There are 3 ways to turn a row about zero (a turn may also mirror it). The second row of each pair is the first, turned, with some noise. The first 33 pairs use one turn. New pairs use 3 turns, one after the other, and a turn may come again.
(in the rows, 128 means zero)
Known pairs, each followed by its turns in order:
[163 114 113 125  89 126 109 110 120 108]
[135 122 128 125 168 163 132 128 154 156] -> Z926

[139 139 209 100 110 123 124 108  51 209]
[157 136 150  95 158 202  24 162 124 111] -> Z493

[ 98 120 131 140 130 128 134 105 126 141]
[122 119 139 106 150 134 138 147 140 127] -> Z526

[106 154 132 128 112 146 142 149 130 136]
[135 144 133 131 111 133 139 168 138 133] -> Z493

[124 128 101 153  76 133  64  61 106 137]
[135 101 153 117  87 162 128 218 126 148] -> Z526

[141 110 152 143 164 118 109 198 117 144]
[ 98 191 117 128  82 115 118 151 142 142] -> Z926

[124 121 198 124  47 156  91 137 173 157]
[155  55 125 107  70 173 109 170 170  99] -> Z493

[145 115 117 122 113 103 130 123 165 159]
[156 111 142 149 125 118 126 107 147  90] -> Z493

[139 166  84 154 114 135 167  87 141 127]
[104 177 121 161 134 128 153 114 179 114] -> Z493

[156 139 107 174 116 107  82 139 175 145]
[105 100 127 145  97 104  62 157 140 129] -> Z526

[151 117 111  47 163 144 139 136 107  47]
[128 135  77  62 178  55 142 130 116 158] -> Z493

[166 121 114 127 126 130 147 117 124 113]
[132 120  96 135 146 155 131 133 139 127] -> Z926

[153  47 115 137 128 188 139 129 166 160]
[153 181  72 101 130 141  91 159 171  81] -> Z526

[130 120 107 137 102 135 194 133  91 146]
[141 174 170 115 160 152 152 131 161 134] -> Z493

[170  93 121  86 142 128 151 182 145 141]
[ 75 175  78 109 137 138 151 141 126 115] -> Z926

[124 129 124 145 193 149 130 114 131 111]
[ 89 150 105 126 128 127 149 116 171 153] -> Z526

[112 125 136 139 209 110 195 128 117 140]
[137 132  71 162  97  81 111 152 109  67] -> Z926

[129 143 151  96 128 120 129 134 142  95]
[149 151 120 124 131 126 159  99 118 129] -> Z926

[119 139 143 118 132  75 136 188 132 117]
[112 122 147 165 160 105 106  87  93 119] -> Z526

[129 142 140 174 176 132  99 147  67 133]
[103 175 178 151 120 101 141 133 158 174] -> Z526

[128  84 113 122 118 122 114 124 119 132]
[155 111 134 115 128 137 132  90 126 140] -> Z493

[141 140 121 137 113 122 193 101 150  98]
[166  85  78 112 138 137 149 120 119 109] -> Z926

[149 110 158  67 111 197 158 180 138 128]
[ 94 172 126  99 127 179 194 152  87 100] -> Z926

[127 128 106 124  90 129 125 105 158 140]
[142  92 110 116 118 135 116 154 124 107] -> Z526

[130 103 118 117 157 122  71 117  75 132]
[138 131 103 112 136 145  96  84  74 154] -> Z493

[115 101  92 123 134 106 135 128 123 127]
[104 128 127 145 142 141 139 145 124  91] -> Z526

[189 146 131 113 113  95 209 156  85 177]
[153 182 183 105 197 144 125 150 138  65] -> Z493

[126  95 145 117 148 123 156  82  47  76]
[199 145 118 190 172 133 130 179 119 111] -> Z926

[169  70 128 129 118 209 108  85 134 159]
[ 98 123 172 113 160 207 103 158 147  75] -> Z926

[132 127 122 124 141 145 101 126 134  88]
[118 133  99 154 121 149 130 133 127 159] -> Z526

[104 122  69 137 115 156 109 182 113 173]
[146 147 125 164 134  63 134 185 135  98] -> Z526

[110 114 150 135 197  47 144 121 120 143]
[146 153  90 155 118  42 102 128 160  99] -> Z926

[183 123 129  97 169 138 140  90 167 114]
[118 103  83 143 185  91 122 116 149 106] -> Z493

New pairs. What belongs after each?
[146  66 109 133  84 110  47 134 151 111]
[167 129 139 135  80 203  99 187 129 120] -> Z526 Z926 Z493

[136 131 120 173 109 106 126 127 133  50]
[138 101 135 155 149 176 174 130 159 171] -> Z526 Z493 Z493

[145 113 136 103  97 128 131 108 104 130]
[105 109 128 146 158 127 128 138 108 153] -> Z493 Z526 Z926

[133 167 128 133  91 115  62  92 122 195]
[113 171 191 140  84 126 151 105 119 193] -> Z526 Z526 Z526

[ 99 138 160  62 164 172 152 137 174 181]
[185 152 104 169  38 117 137 144 145 119] -> Z493 Z926 Z493

[129 100 129 156 127 127 162 137  85  78]
[144 143 127 156 102 141 179  85 145 128] -> Z926 Z493 Z526

[163 141 140 138 128 128 121 138 142 176]
[141 137 120  92 160 106  92 120 127 132] -> Z926 Z926 Z493

[105 194 130 147 145  65 132 143 190 128]
[117 189 145  85 149 136  77 145 173 175] -> Z493 Z526 Z526

[ 86 138 142  86 121 124 106 158 194 176]
[139 194 128  84 154 144 190 104 132 114] -> Z926 Z526 Z526

[130 131  57 137 209 146 145 172 124 136]
[140  45 185 113 176 135  99 109 137 141] -> Z526 Z493 Z526

[ 47 169 123 101 163 164 107 139 124 122]
[115 129 188 158 143 153  71  96  91 154] -> Z493 Z526 Z526

[109 120 179  94 143 167  90  89 133 122]
[108 131  96 157 192 104 144 161 108 128] -> Z926 Z493 Z526

[123 140 114 123 130 116 176  76 180 132]
[124 153 102 137 117 145 174 159 147 182] -> Z926 Z526 Z493

[123 164  47  99 116 109 124 137 120  80]
[143 148 111  84 102  92 192  99  85 137] -> Z926 Z526 Z926

[ 91 128 150 126  88 128 140 120 142 109]
[135 127 101 107 140 125 122  98  86 130] -> Z493 Z526 Z493

[147 111 129 174  47  74 147 151 129 136]
[107 116 147 116  87 193 180  76 145 112] -> Z526 Z926 Z926

[134  85 150 129 174 132 132 121  99 113]
[103 170 148 111  98 108 125 156 143 149] -> Z493 Z493 Z526

[114 128 148 171 132 137 128 131 129  96]
[156 138 155 107 152 131 135 103 115 138] -> Z526 Z926 Z926

[ 68 109 123 113 120 157 136 133 127 144]
[ 95 102 102 102 149 133 167 137 121 135] -> Z493 Z493 Z493

[119 186 163 106 130 126 172 115 130 137]
[ 79 152  71 137 143 151 109 128 121 134] -> Z926 Z926 Z926

[175 141 151 134 121 119 124 123  80 125]
[148 126  72 151 139 119 112 145 114 152] -> Z526 Z493 Z526

[129 103 105 161 101 135 106 137 130 157]
[152 114 132  98 139 159 139 103 112 103] -> Z926 Z493 Z493

[109 124 134 163 140  85 138 208 145  76]
[114 129 181  33 119 137 134 108 126 119] -> Z926 Z526 Z493

[106 129 111 112  47 108  53 116 147 131]
[ 75 120 157 116  51 102 161 123  97 162] -> Z526 Z926 Z926

[144 111 138 115 120 125 121 116 143 136]
[132 135 139 107 134 116 137 125 147 140] -> Z526 Z926 Z526

[122 136  57 102 103 174 110 152 125 184]
[ 94 152 151  70 147  76  82 160 157 130] -> Z526 Z493 Z493

[138 180 114 130 131 209 207  58  83 174]
[ 45  58 138 139 147 126  83 172 104  37] -> Z493 Z526 Z526

[121  89  80 132 106 141 178 145 128 121]
[120  94 169 166 133 106 151  90 156 130] -> Z926 Z526 Z526

[163 209 146 139 179 133 111 127 129 123]
[142 191  96 101 150  72 118 120 144  92] -> Z526 Z926 Z926

[138  99 129  47 154 101 117 117 101  47]
[142 110 187 148  80 112 108 121 222 118] -> Z926 Z526 Z493

[114 101 123 149 165 103 145 142 135 118]
[139 148 147 133 117 115 153 107 122  87] -> Z493 Z526 Z926

[136 124 142 159 144 136 109 151 136  92]
[133 122 148 105 124 125 130 148 112  81] -> Z926 Z926 Z926

[136  93 146 117 118  99 209 112 118 152]
[134 179 129 119 136  99  62 166 126 159] -> Z493 Z493 Z926

[104 134 116 109 164 124  53 163  83 110]
[122 144 152  77 160 119  71 118  71 120] -> Z926 Z526 Z526

[176 137 158 209  89 145 129 105 113  89]
[ 88 161  77 140 108 104 150  96 168  61] -> Z493 Z526 Z526

